The rows are grouped in 4 different ways at once. Each group adds its own fixed numbers to the row, and there is some noise. The rows also spread widely along 12 directions, which tell nothing about the answers.
Some rows, each with its group in each grouping after it:
[-24  36  46  37  -1 -23  16  14   6   9 -13 -44 -23  41 -13  27  16 -22
 -12  29  -1   9  42  37 -30 -28 -14  -7 -39  25  24  83  -6  -1 -47] => q12 (4) q316 ged
[-71 -35 -14  43   4 -18 -20 -17  19  -2  -6  17  91 -10 -36 -25  -8  68
  19  23 -29  19  -4  12  -4 -11 -15 -12  22   4  63  40   2  -3   4] => q12 (0) q316 vusek
[  4   6   1 -33  -2  41  24  10  37 -55 -25 -13  41 -36 -15 -24 -34 -66
  16 -56 -17 -50   2 -10  11  42 -13   5  12  25  35 -24  38  12  32] => q471 (3) q409 vupar
[ -7  16   9 -15 -25  24  17  14 -26 -29   4  22  28 -22  34 -22  -8 -12
   5 -16 -23  29 -18 -36  12  15  41   9  17  14  44 -31   6 -22   6] => q70 (2) q83 vusek
[ 12  45  21 -27 -74   2  19  -3 -27   8  18 -19 -44   1  51  12  18 -30
  -8  43  29  52  20  -8 -13   8  14  28  12 -14  16   5  19 -11 -46] => q70 (0) q83 Kese
[-11  17   1  -9 -34  20  22 -16 -11 -16 -15  -5  15 -27  -7  15   7 -43
   1 -31 -11  26 -18   6 -15  10  12  38  30  33  37  -2   8 -24  11] => q920 (1) q409 vupar
[-26  -6  -4 -25 -38 -17   9 -12  -4  -2 -14 -12  32 -21 -10  -8  -2 -19
   8   5   6  27   3  -1   3   2  -2  10  33 -11  37  17  23  -7 -15] => q920 (4) q83 ged
[-44  14 -12   5 -51  -7 -22 -13 -24   6 -15  -3 -19  -6  -8  12  40  35
 -14  24 -24  13 -11 -36 -28  -5   7  18  -9   6  27   0  14 -15 -19] => q471 (1) q83 Kese
[ -6  22  -7 -18 -45  15   6 -30  14   8  -4   7  -2 -25   0 -14  -4 -15
   4 -13  -7  23 -16 -23 -18  28  -6  23  31 -18  55 -25  19 -23  11] => q471 (3) q316 vusek
[-41  39  73  -8  52  15  19 -17 -16   3 -24 -10 -31   2  41 -40  50   9
  -6  19 -63  20 -36 -12  -4   6  11  69   8  50  14 -50  15  21 -30] => q471 (2) q83 Kese
[ 26  56  47   5 -45   8  16 -63   3  47 -12  -3 -52  -5  40   6  37 -53
 -11 -12 -13  40  -2  -8 -24  23  -2  56  12   9  10 -18  16  -2 -22] => q12 (2) q316 vupar
[ 17   9 -16 -47 -47 -38  14  -2 -15  12 -43 -29   9 -18 -30   3  21 -11
 -24 -30  23  11  44  15  20  11   5   0  25 -62  60   2 -15 -29 -35] => q12 (1) q83 ged
[-33 -18 -28  -4 -50  12   4  12  26 -47  -6 -19  26 -13   2 -17 -49  -7
  15 -18  10 -21  35 -24 -16  12 -15 -16 -17  10  53  25  44 -15  27] => q70 (2) q316 Kese
[-36 -54  -4 -11  30 -15  -2  28  19 -54 -45 -19  97 -19 -43 -19  -6  20
   7 -12 -19 -22  23  23  45  -3 -10 -15  15  27  33  12  14  12   4] => q920 (1) q409 vupar
[-37 -39   5   3   2  -9  19 -12  14 -26  -3 -16  71 -28   0 -27 -27  -8
  19  -8   8  28  25  18  26  -1 -14 -17  18  -2  46  43  22  -3  18] => q471 (3) q409 vupar
[  5   9   8  -3  -7   3 -27  35  49 -18 -17  -8  30  29 -14 -16  13  41
 -17  68   0 -34  19  17   7  10 -42  -1  -4   8   9   1  26  39 -10] => q12 (1) q316 vupar
[-13  -6  -8 -30 -29  13 -21   9  14 -14  -5  -1  17   1  -7  -3  30  27
 -25  42   0  14  -4  16  -9  17 -14  31  21  33   1 -16  27  11   2] => q12 (4) q83 vusek
[ -3  24  31 -51   0  -3  19   7  33  -8 -34 -48 -13  13  -2 -28  11 -14
  -4  26   8 -16  31  17  -2  22 -39  32  14 -14  29 -13  41  28 -40] => q471 (2) q316 ged
[ 30  36  -1 -37 -47  40  31  -7  30 -26  -7  -7   1 -32   5 -13 -36 -83
   8 -32  10  -4   1   6  -9  48 -12  29  32   4  47 -14  29  -7  22] => q471 (1) q316 vupar
[ 28  21 -10 -35 -15  36 -11  10  58  -7   1  -6   0  -6  15 -39 -15  10
 -30   8  34 -15  15  26   0  42 -60  31  22  -8  35 -32  30   2  52] => q70 (1) q83 vupar
[-59  41  30 -16  -6  23  15 -63   6   5 -18 -31 -17 -24  16 -28  13 -35
  23 -12 -36  -3 -21 -14 -40  15 -28  70  21  11  49  -9  43   6  -8] => q12 (0) q83 vupar
[-31   6  12 -17   6  -5  14  14   7 -12  -6  -5  53  -2 -28  -8   0 -11
  11  45 -13  27   6  36  -1  -1  -4   6  33  21  38  46   7  13 -23] => q471 (4) q83 vusek
[-36  45  27  44 -15  14   6 -15 -21  11   8  17 -14   2  42 -15  11  22
   1  17 -36  40 -39 -33 -19 -19  19  25  -1   0  59 -12  -5 -30   2] => q12 (1) q316 vupar
[ 22  23  37   5  -4  -9  20  14  -8  16   0  -2   2  -4  24  -9  10  -6
 -22  15   7  38  24  27  26   6   9   1   9 -17  32   4 -20 -10 -23] => q471 (0) q83 vupar
[ 42  28  18 -16  -2  -2   7  38  -2  -7 -19   9  19  -2   9 -16  11   3
 -31   2  -8   4  13  16  41  11  17  -3  12 -18  37 -29 -27  -8 -10] => q12 (1) q83 vupar
[-25  -2   4  -9 -26   1 -11 -33   6   4 -15  -5   5 -21  -6  -1  20  -9
  -6  -5 -20  18   2 -15 -15  14  -5  20   2  24  15   1  27  -6  -1] => q471 (4) q83 vusek
[-17 -25  -1 -52  -3  -7  48  14 -13 -30   1 -24  49 -31  14 -22 -26 -25
  -7  -5  26  64  19  65  27   6  13  24  61  -7  66  25  -4 -29  14] => q12 (4) q83 vupar
[-26 -10   6 -39 -30  -7 -15 -26  11  -3 -29 -14   7 -10 -11  -6  47  17
   0  30 -21   9 -10 -29  -1  21 -12  33  27   7   4 -36  44  18 -35] => q471 (3) q316 vusek
[ 13   6  13   4 -33   3  -9 -26  18  -6 -39  -2 -16 -31  -7  -3  14 -34
  -4 -60 -36 -40  19 -52   6  36   6  -2 -30  15   5 -38  26   4 -23] => q471 (0) q316 Kese
[-55 -35 -16  25 -16   7  -7  47 -26 -52   4  23  77 -14 -10  -1 -13  46
   1  23 -29  17 -28 -10  14 -21  28 -18   9  31  48  18  -6 -23  27] => q920 (1) q83 vupar
[-109  -33   21    5   45  -11    7   -9  -18  -24   -7  -11   60  -13
   -1  -31    6   47   19   34  -44   56  -34   16   -4  -31    4   36
   36   43   56   26   12  -11    1] => q920 (4) q83 vusek
[-72 -47 -22  -5   5 -12  21  -2 -19 -35 -30   4  66 -46 -37  -8 -18   7
  10 -69 -40  20 -32  -2  12  -5  33  11  43  22  77  -9  -4 -48  20] => q920 (4) q316 ged
[-31 -33  24  35 -24  37  13  -3  -7 -55  32  15  38 -33  56 -16 -20 -17
  11 -28  -6  34 -19 -21  12  16  24   6  -3  67  -1   2  32 -15  31] => q70 (0) q316 ged
[-16  10  24 -22   8   5  14 -21  14  -9 -24 -26  17 -18  22 -38   1  -5
   4  -3  -2  17   3   2  15   6 -21  38  24  -6  44 -27  28   0   3] => q920 (1) q409 vupar

New rows. What belongs after each?
[  4 -13 -16  62 -70  19   6  18 -25 -51  19  39  75 -31   9  21 -37 -40
  16 -31  -7  20   6 -29  15 -10  52 -57 -27  35  25  59  -7 -27  32] => q12 (1) q409 vupar
[-31   1  18 -39  11  29  25  20  -5 -54  -5 -33   3 -11  29 -24   6  -2
 -13 -14   9  14  -7  15   6  13  -3  49  18  38  30 -32  27 -14  18] => q70 (1) q409 ged
[-22  -1  23 -23 -13 -29   1 -13  -3   3 -19 -25   0   4  35 -31  16  33
  -5  35  -3  41  25 -23  21 -12   4   9   0 -34  36 -22  23  -8 -38] => q12 (4) q316 vusek
[-10   8  31  18 -20  29 -18 -17  16 -17  -2   6  17  -4  11   5  35 -18
  -6  30 -22   0 -12   7 -12  17 -16  31  -2  74 -28  18  33  33   5] => q12 (1) q83 vupar
[-13  32  21 -28  -8   0  18 -48  12   9 -34 -15   8 -25   5 -34   6 -28
  21 -23 -28   5   1 -18  -1  25  -3  38  31 -23  58 -35  20   1 -35] => q12 (0) q316 vusek
[ -7  -6  21  19 -15   4   1   5  -7   0  12  21  21  -7  35  -8  15  25
 -10  18 -11  44 -13  -5  20   5  14  12  21  15  16 -20   4 -12  -6] => q70 (0) q316 vupar
[-14  11 -14 -16 -18  13  10  -8  19  10  -3  -8 -14 -20  -1 -15 -16  -2
 -27 -25  15  33  -5  38 -25  18 -22  41  32   9  62  -7   1 -40  45] => q920 (4) q83 Kese
[-12  43  11 -67  17   4  27  33  13 -21 -31 -19  26   7 -30 -14   5 -31
   9  35 -21 -18  -5  30   1  17  -8  32  54  12  41  -4  14  30 -46] => q70 (4) q83 Kese
[-48   6   0  14 -26  30  29   5 -26 -32  32  26  57 -28  15 -10 -29 -20
  25  27 -13  61 -41  15 -12  -3  23  18  46  28  59  48   4 -18  29] => q471 (1) q83 vupar
[ -2  30 -10   0 -28  -2  -2   0  10  26 -20 -10 -32  11 -21  15  15  24
 -37 -27   2  15  17  14 -34  10 -14  24   4  -5  65 -13 -15 -49   8] => q70 (2) q316 vusek
[-24   9  20  -8  -2  18  12 -23  -5  -2   1  18  19 -31  20 -19   6 -20
   1   0 -31  36 -39  -5   3  14  11  38  37  28  25 -18  18  -3  12] => q471 (4) q83 vupar
[ 16  52   5 -24  42  52  32  43  36 -18 -21   2 -10 -11 -23 -18 -24 -21
 -34 -70 -25 -37 -27  49 -12  46 -12  52  41  25  86 -69 -29 -34  44] => q70 (0) q316 vupar
[-72 -23  16   1  15 -24 -15 -15 -27   2 -27   7  35 -14  11 -35  40  77
   1  25 -57  19 -24 -45  21 -17  13  14  14  -7  37 -37  20   2 -20] => q471 (2) q83 vupar
[-67 -31   2 -15   7  -5  11   8 -40 -37  -1   4  48 -25  20 -25  11  41
  -1   9 -34  55 -27  -9  19 -14  42  21  28  23  50 -18   2 -31   3] => q12 (4) q83 vusek
[-24 -12  11  10 -16 -10  12 -22 -19  -1 -11  11  11 -27  25 -15   9  15
  -8 -16 -15  64 -19  -6  14  -1  27  28  28   9  46 -19  -8 -38   2] => q920 (1) q316 Kese
[ 29  17   8  -4   5  51  19  33  24 -48  14  61  68 -24  27 -44 -29 -18
   9  -1 -26  11 -50   2  36  43  26  15  55  47  23 -45   3  13  33] => q70 (1) q316 Kese
[-16  29 -15 -42 -21  36  32  36  13 -67 -30 -16  15 -18 -32  -1 -37 -67
  12 -41 -34 -53 -11  -7 -20  27  18  17  11  42  57 -16  21  -3   4] => q12 (4) q316 Kese
[-45 -18  -1  28  -6  17  -6 -44   2  -6  -9  37  63 -44 -15  -1   7 -15
  18 -33 -52  27 -54 -14  -5   7  15  29  37  64  17  -6  19  -5  31] => q920 (4) q409 vupar
[  3 -35 -16 -12 -45  10   4 -31  16 -10   1  23  46 -42   8   1 -11 -32
   1 -30   4  38  -6   4  17  31   4  16  47  30   7  -6  32 -12  30] => q70 (4) q316 vupar
[ -8  43  34 -17  20   2  16 -42  37  37 -23  -6   5  -5   9 -39  10  -6
   6  26 -12  35 -21  30  -6  17 -41  65  64 -15  56 -18  13   9  -9] => q920 (1) q316 vupar
[-13  23  -2 -30 -30  16  23  47 -18 -33 -11 -29 -36   4   9   9  -5  11
 -33  -3   3   8   1   1 -12   3  14  26  -1 -10  68 -35  -4 -49   6] => q471 (1) q316 vupar
[-60 -25  26   3  60 -34  18 -29   8  -2 -42 -19  59 -22  -5 -39   2  21
  18 -20 -36  24   8  20  32 -11 -10  17  36  -4  67  13   3 -10 -12] => q70 (1) q316 vupar
[-61  29  16  -9  24  -4   9 -32  14   5 -39 -13   5  -6 -21 -16  13  -9
  21  -8 -56 -14 -23 -16 -25   1 -10  40  23  28  48 -10  26   5 -28] => q70 (4) q316 Kese
[-19 -10 -18 -21 -30 -20   3  12 -23  12  -9  -7  15  -8 -15  17  24  32
 -28   1   8  40   1  19   7  -5   8   9  42 -23  53  -1 -18 -43  -2] => q70 (3) q83 vupar
[-29 -19   1   3  16 -27   3  -2  11  -2 -30  16  73 -19 -32 -19  -6  13
  13   2 -40   8  -3   1  33  -1  10 -16  34  -8  47   8   1   5 -16] => q471 (4) q316 vupar
[-18   4  16  -4 -12 -19  33  12 -41   9   3 -13  -2  -4   0  23  27   2
 -25   5   9  76  13  60  -2  -8  27  29  36  15  43  34 -37 -41 -30] => q70 (0) q83 Kese
[ -8  21  27  17  30 -11  12   7  -2  11 -32  -4 -14   0 -14   9  23  -5
 -32 -60 -35   1  -4   6   6   0  18  12  -5  24  37 -22 -26 -34 -11] => q70 (4) q316 ged
[ 29  46  34  14 -16  38  19 -10 -10   0  -1  16 -26 -20  35   4  16 -46
 -23 -41 -18  28 -21  -7   1  23  25  33   0  35  17 -36  -7 -24  20] => q471 (1) q409 vupar
[-55 -18  11  20 -14 -27 -24 -42  -3  19  -6   0  26 -10  25 -21  21  43
   9  29 -17  44  11 -38   5 -20  -7  -3  -6  -4  22  21  33  -7 -15] => q70 (4) q83 vusek
[-27  19   8  -2 -34  10   2  26 -21 -15  -8 -23 -25   3 -12  26  21   1
 -21   9 -14  -7   7  -2 -25  -1   4  14 -17  18  32   6   5 -18 -16] => q471 (0) q83 vupar
[-25  -1  19  10   0   3  -4 -28  -3  24  -7   3  -6 -18  10  -7  31  18
 -23  -7 -19  36 -22   5  -3   9  -8  34  19  12  29 -17  -1 -21  15] => q471 (3) q83 vupar
[ 56 -33   6   4 -28  -4  -9   0  16  -8  -7  46  53 -27   9  -5  17 -13
 -25 -14  -9  31   5  13  53  37  31  -7  25  43 -33 -27  -1  15  -2] => q12 (4) q316 Kese
[-38 -26  -2   7 -18 -18  14 -11  -8 -15 -12   3  59 -26 -13  -5  -8   0
  16   1 -15  37   3   7  18  -3  12  -4  30  -2  50  32   4 -15  -6] => q471 (1) q316 vupar
[  9  17  14  -7  -7   2  -2   4   5   6 -39   5 -11 -10 -14  14  24 -15
 -23 -33 -43  -9 -19 -19   7  12  15  22  10  23  21 -54  -2 -14 -13] => q920 (4) q316 vupar
[  5  39  41   4  12   2  18  -4   6  -1 -14 -25 -12  -1  28 -19  -5 -31
  -7 -19  -2  14  36   5   3   3  -5   8 -20   0  48  19  -3 -23  -7] => q70 (1) q83 vusek
[-17  13  11  -9  17   2  -8 -29   6  17 -29  16  19 -22 -10 -19  31   6
 -15 -20 -49   4 -32   0   5  16   0  42  36  19  28 -41   3   0   3] => q12 (4) q83 vupar
[-45 -28 -19 -35 -24  15  -1  -7  33 -31   9 -14  35 -20  20 -54 -29  44
   8  31  18  24  -5 -10   0  19 -36  20  33 -23  61 -24  51 -10  35] => q471 (3) q316 vusek
[-17   9  52   6 -13  20  10 -39  25  -1   8  -5   4  -8  29 -14  25 -35
  12  30  -8  31 -19   1  -9  23 -23  38  21  48 -21  12  47  36 -13] => q471 (3) q316 ged
[ 12  26  21   0 -21  10 -14 -59  21  26 -34  30   0 -32  -8 -16  39 -24
   7 -27 -54 -14 -27 -44   2  45   2  36  24  21  -6 -60  26  29 -32] => q471 (0) q316 Kese
[ -1  23 -30 -16 -17  35 -17  41  51 -15 -12  13  30  16 -39 -10 -11  33
 -17  22  -8 -46 -14  15 -25  30 -44  18  31  13  51 -26  19  10  32] => q70 (2) q316 vupar
[ -2   0  11  50 -29 -15  22  -6 -18   0   2  18  22 -20  14   4 -23 -22
   0 -31  -4  63   9   8  10 -11  37 -17   3   7  57  43 -33 -49   8] => q920 (1) q316 Kese
[ -8 -29   6 -18  11 -12  -1  12  41 -17 -24 -13  44 -10 -15 -30  -7  21
  -5   8  -1 -12  22  12  33  18 -31 -10  18 -15  33  -9  21  11   4] => q471 (3) q316 vupar
[-20 -16   9   0 -32 -13  -5 -32  18 -16 -26 -15  34 -20  -7 -12   3 -17
  20  -1 -13   7  29 -24   7  10  -8  -8  -8   5  21  27  36   7 -20] => q471 (1) q316 vusek
[ 45  18  14   7 -51 -15 -19 -16  10  36 -26 -15 -32  -2  12  10  31   1
 -34 -21  15   1  46 -24  13  11 -12  -6 -29 -32   6 -33   7 -13 -22] => q920 (0) q409 vupar
[-23 -11  10  12 -29   8   4 -14  11  -5  -4 -12  -3  -9  11  -1  -1   1
 -12  -7  -1  22  15   6 -16  10 -15  19  -6  23  31  12  23 -17  19] => q471 (2) q316 vupar
[-20  40  43   9  12  51   1  27   5 -30  17   4  -9  17  30 -16  28  12
 -24  46 -20   8 -44  22 -23  11 -11  55   8  73   1 -15  14  17  15] => q12 (1) q83 ged
[  2 -13   9  -3   2  -6   0 -17  29 -19 -51  -3  38 -32 -29 -12   3 -40
   8 -85 -40 -53  11 -40  28  32   1 -18  -3  14  17 -25  22   4  -8] => q70 (3) q316 ged
[ -7  32  31   0  17  17  25  23  13 -22  -2  -3  48   8  -9 -11  -5 -32
   6  40 -11  12  -4  59   0   5 -10  21  32  35  36  49  -6  22  -5] => q12 (1) q83 vupar
[ 22   7  -1  18 -30  -1 -16   8  -4  15 -12  33  13 -20 -17   0  25  20
 -33 -31 -17  -4  -5 -18  18  25  16 -13   1  -5  17 -35 -18 -15  -1] => q471 (0) q83 ged
[ 26  15  23  -3  -1  -6  11 -16  23  20 -18   5  11  -9   8  -5   6 -32
 -11 -13  -6  21  12  14  21  18  -4  10  25   6  17  -5   5  -2 -11] => q70 (4) q316 vupar
[  2  10   0   2 -17   5   2  -2  15   5  -4   7  13  -9  -7  -1   7  -8
 -15 -10   0  13   3  19  -4  19 -11  10  21  20  28  14  -2 -11  12] => q70 (3) q83 Kese
[-36 -30  12  10  20 -22  -4 -15   4  17  -5  -2  40  -3  -1 -14  27  50
 -20  32   0  60   3  41  20 -12 -13  18  29  14  19  12   4  -4   2] => q471 (4) q409 vupar
[  4  27  75 -26  29  50  32   6  -4 -43  -1   0   1 -21  42 -26  26 -62
   0  -5 -37   5 -40   7  17  42  20  61  26  79 -23 -47  28  37 -18] => q471 (0) q83 ged
[-18  28  48  27 -13 -35   7 -40   4  31 -34 -37 -10   8  -5   9  29 -26
  11   5 -26   4  41  -5  -9 -12 -10   4 -21 -13  28  43   7   9 -68] => q12 (0) q316 vupar
[-20  23  11 -14  -3  13  -1   6   9   4  -9  -6 -33  -3  37 -29   1  37
 -24   9 -14  18 -28 -25  -5   0  -7  41  12 -13  56 -72  20 -30  19] => q920 (4) q316 vupar
[-11  -9   6   5  -2 -12 -16  -1  16 -16 -43   0  44  -5 -35   7  23   2
   1 -13 -35 -18  17 -15  16   9   4  -9  -4  29  15   6   9   5 -27] => q70 (1) q316 vusek
[ 51  49  28  19  -2  35   0  10  15   4 -11  27   5   3  -7  23  33 -44
 -28 -17 -20  -4 -15  19   2  29   7  23  11  62 -14 -16 -15  10   4] => q70 (1) q409 vupar
[-22  30   2 -61  -6 -10  14  24  11 -11 -44 -57 -19  12 -34  -4  16   0
 -16  30   9 -12  26  42 -21   5 -34  44  25 -10  60   4   9  -2 -32] => q920 (1) q83 Kese
[-35 -21 -18 -23 -29 -10   2 -29   2  -4 -11  -9  45 -27 -13  -8   1   8
   5   2   5  49   2   8  -2  -1  -4  23  38   4  42   4  24 -18   4] => q920 (4) q409 vusek
[ 24  43 -22  -9 -60  28   2  43  17 -14   8  17  -6   7  -9   9 -15  -1
 -18  14   9 -11  -3   0 -21  28   0   5  18  -2  44 -20  -3 -17   0] => q70 (0) q316 Kese
[ -6  19  22   6 -62   2  33 -39 -45   9  -5   5 -24 -30  23  26  17 -56
  -2 -49 -21  70  -6 -25 -19   9  56  28   7  21  38  -2  -6 -51 -15] => q471 (2) q316 vusek
[ -8 -13  -4  31 -79 -30  -9 -11 -21   3   1   2  10 -11  29   8  -3  14
   2  18  14  53  27 -42   9 -19  23 -29 -19 -24  29  31  11 -31 -21] => q920 (1) q316 Kese
[-52 -20  45 -21  73  -5   5 -11  24 -26 -45 -46  28  -5  -4 -38  33  18
 -10   5 -32  -9  13  51  18   6 -35  54  15  46  19   2  22  22  -4] => q12 (1) q83 vupar
[ -8  59  36 -17  -7   7  26  -3  -8   6 -13 -17 -24   2  18 -13  12 -30
  -1  24 -11  30 -12  14 -18   2   1  48  25   8  47   3  -1  -5 -25] => q920 (1) q83 Kese
[ -5  19  46  46  -4  -5   8  -8  -4  12   3  15  20   6  10  13  20 -17
   1  35 -23  48  -5  18   6  -9  12   4   4  35  10  46  -9   5 -25] => q471 (1) q316 vupar
[ 38  12  18 -33  15   7   6  20  61 -12 -24 -31   8   0 -16 -27 -18 -36
 -26  -9  23 -23  59  50  11  38 -44   0  -6   8  25  13  16  15  11] => q471 (4) q83 vusek
[ -9  28  23 -26  30  16  25   6  35 -20 -28  -6  31  -8  -7 -26 -17 -42
  15  -9 -34 -25  -7   7   8  20 -12  22  32  23  41 -16  24  18  -6] => q70 (4) q316 vupar
[  9  31  26  -2 -11  -9  -8  -3  51   8 -32 -38 -39  15  16 -27 -12  -9
 -13   9   7 -28  46 -18  -8   7 -44  -2 -40 -15  27  -7  38   9 -16] => q920 (4) q316 Kese
[ -6 -10 -12 -21 -24  16   3  22   7 -37 -14   3  55 -14 -30   4   6 -12
  -7   9  -6  -3  -2  35   7  20  -4  16  33  34  23  17   7   8  11] => q12 (1) q83 vupar
[ -1 -21  -2  10 -22 -12 -16  -1  22   7  -9  -4  -3  -6   9 -15   2  35
 -35 -11  16  15  24  -6  15   9 -16 -11 -16 -11  21 -15  16 -21  13] => q471 (4) q316 ged
[  6 -16  17   0  -1   2  -7  -6  27  -7 -14  23  40 -12   9 -38  11  24
  -3  18 -19  12  -2  -1  28  27  -5   8  21  21   6 -26  23  28  -6] => q471 (2) q316 Kese
[-31   4  15 -17  -2   7  19  -6  -7 -15 -11   2  21 -15  13  -4   7 -16
   7   3 -29  27 -25  -6   7   3  17  33  41  26  28 -19  22  -7 -11] => q70 (4) q316 vupar
